There are 3 ways to turn a row about zero (a turn may also mirror it). The second row of each pair is the first, turned, with some noise. The first 27 pairs use one turn. New pairs use 3 turns, one after the other, and a turn may come again.
Some pairs, each with its turns in order after it:
[ 20  -2  18  15 -44 -23  16  26]
[-42 -27  16  23  -4  10 -19 -28]
J395

[-21 -11  21 -15  -9   0 -13   1]
[-11  18  15  -2  15   6   0  23]
J783

[-12  19   0  -5  10  18  16  -6]
[12  2 -1 13 21 -6 10 16]
J395

[  9 -15  30 -25  -1  33 -11  -4]
[ -3 -22  44  -3  -2 -23 -13  11]
J856

[-16  24   5  -1  -3  -1  17  -8]
[ 13   5  -6  -8  24 -10   8 -11]
J856

[  0 -13 -29  19   2   3  -6   6]
[  1  -3 -18  14 -23  11  12   6]
J856

[-30  -1  11  11  26  22  21   8]
[  6  10  20  10   8 -32  14  28]
J395

[ 29  -8   9  10 -20  47  25 -21]
[ 22 -42  -7  -1 -24  28   2  29]
J783

[ -5 -15   2 -14 -19 -11 -12 -16]
[-15   4  13  10  -7  -6  -9 -25]
J856

[ -2  15  -2 -18   0  12 -19  18]
[ -4  -5  10   7  17  -9 -28   2]
J783

[  6 -11  17  -6  17  12  -8   6]
[-15  -9  19 -13  -7   6 -10   4]
J783

[ 1  7  9 14 -8 -2  5 31]
[ 27   7  11 -13   7   1 -10 -10]
J783

[ 50  31   2 -10  -6   2 -25 -13]
[-36 -19  24 -28  10  28  22  -4]
J856

[ 11   0 -27  17  32 -20  14   2]
[ -6  -8 -48   3   4  21  -3  12]
J856

[ 31  12  -8  20  40 -17  22  28]
[ 11 -14  11 -20 -29 -21  -1 -51]
J783

[-14  -1 -33 -20 -28  -7  -9  23]
[ 19  12  12  31  -7  28   8 -21]
J856

[ 22  12 -35  -9 -33  -5  -6   4]
[ 23   8 -32  29  -7 -12 -24   4]
J783

[ 3  4 -3 -6  7  4 14 18]
[ 0 13 10 15  7 -3  8 -7]
J395

[ -5  -6   0  11 -17 -12 -18 -18]
[ -6 -16 -12 -19  -9   3 -20   5]
J395

[ 32 -25  16 -13  13  10 -11   5]
[  9   0  13  -6 -35  15  25 -12]
J395

[-35  -4  11  13  13 -27 -27 -10]
[-19  -3 -15 -41  -1 -30  -4  12]
J395

[-17   9  10   2  -5  17  11  -7]
[ 17  -2   3  -5   7 -22   8  -4]
J856

[-16   9   4  -3   3  11  -2   0]
[-2  5 -7  4  7 -4  8 18]
J395

[-11  -9  11   3 -33 -16 -11  20]
[  5  36  19   4 -16   7  -7 -12]
J856

[-17  22  12  -3   2  -3   9 -11]
[  1 -14 -14   4  22 -13   8   9]
J395

[  5  20  16  -7 -20  -2  -9   5]
[ 17   7  18  21   8   2 -11   7]
J783

[  5   6   3  -6   1 -13  -5 -19]
[-9  6  2 18 -9 -1  8 -1]
J783

New pairs. What belongs after each?
[ -5  30 -30  13  -5  14  -4  11]
[ 12  -8  -9 -23 -28 -23  10  10]
J395 J783 J395

[  8 -16 -24  -6 -23   2  12 -21]
[-11  10  -6   7  -9 -16  -6 -39]
J856 J856 J856

[  1   1   1  -1  -5  16  -3 -16]
[-19 -10  -1   1   8   3   6   4]
J783 J395 J395

[-60 -26   2  -2  12   8  15 -33]
[ 32 -32 -15   4  45  14 -34  17]
J856 J783 J395

[-24  23  -8   9 -21  -4   8  -3]
[ 7  7 13  2 36 11  0 -6]
J395 J395 J856

[ -2   4  -3   2  18  16  -7 -29]
[-37  -2  -3  -8   3   8   0 -12]
J783 J395 J395

[  8 -13 -13   5  -6  29 -15   2]
[ 15  17  -4 -20 -21  -9   1   4]
J783 J856 J856

[-1 28 15 30 21 22 12  5]
[-11 -25   7  19 -23  20 -13 -27]
J783 J395 J395

[ -2 -27 -26 -17  -7   3   7 -20]
[-16   5 -14  21 -13 -25  -4 -27]
J783 J783 J783

[-34  16   0 -33  -8 -18  18 -14]
[ -5 -14 -28  15  12   1  20 -41]
J395 J783 J856

[-24  -3 -14 -13 -12  -5 -17 -22]
[ 14 -25  -9 -13   5  24   8   4]
J395 J856 J783

[ 28   1   9  28  -1 -29   4  -1]
[ -6   2  -2  21 -15  10 -28 -29]
J395 J395 J395

[  7 -14  14   2 -11  -9   5   6]
[ 16 -11  -5  16  -7   0   3   0]
J856 J395 J856

[-15   4   6   6   2  -7 -31   6]
[ 11  -3   9  -5 -11 -26   5  17]
J783 J783 J395

[ 1  0  4 -5  2  9  2 -6]
[ 4  3  5 -2  8 -1  3 -6]
J856 J783 J856

[ -3   5 -43 -31  15   4  12 -10]
[ 26  27   3  33  -9 -21  -3  17]
J395 J856 J395

[ -1 -18   9  -1  15  14  -1 -21]
[ -2  -2  -3  -5 -15 -26  12 -11]
J395 J395 J856

[ -6 -14  15  23  29  43  33 -14]
[-39  33 -19  31 -10  -4  12 -26]
J783 J783 J395

[ -2  -5   7   7 -38  13   6   3]
[ -9   9  13  26 -22   6  11   5]
J783 J856 J395

[-14  28   1  -2  -5  14  -1 -13]
[-27   5 -14  -1   2  -6 -20  -5]
J856 J856 J783

[  8  -9  -4   6 -27 -21 -15 -26]
[ 22 -20  -7  -3 -22 -23   7  13]
J783 J856 J783

[-24 -16 -25   5  12  12   3   6]
[ -1 -33  19  -5  14 -13   4   2]
J395 J856 J783

[  0  11 -16 -13  22   1   6  -3]
[  1 -19   2  -8 -13  -7 -19  -4]
J395 J783 J395

[-28 -17 -14 -20 -25   5  -4  -9]
[ 30 -29 -11   1   8   8  16   6]
J395 J856 J783

[  5  10  -1 -11  -2   7   8  28]
[  4 -17  19  23  -1  -3   2  10]
J856 J395 J395

[ -7 -12   2  14  -9  27   5  11]
[ -3 -12  28   0   7  -9   9  -8]
J856 J856 J856

[-19  19   1  31   5  -1  18  -1]
[-28  25   2 -13  15   1  13  12]
J395 J856 J395

[ -2 -30  24  29  15 -10 -15   6]
[  9  12 -29  21 -27  -4   3 -27]
J395 J395 J856

[ 12 -46  13  22  29 -27 -32  -2]
[ 19 -46 -17 -39  -9 -11  27  18]
J395 J856 J395

[  4  12  -3  -1 -12  26  12 -15]
[-11 -19   0  16  -1   2  19  15]
J395 J395 J395

[-10  -5   7  12  -5  15  19  20]
[-17   5  11 -15   3  20 -14   9]
J783 J856 J783

[  3 -23  20  10   4 -24 -26 -12]
[-16   2   9  18  -5  38  13  -1]
J395 J856 J783

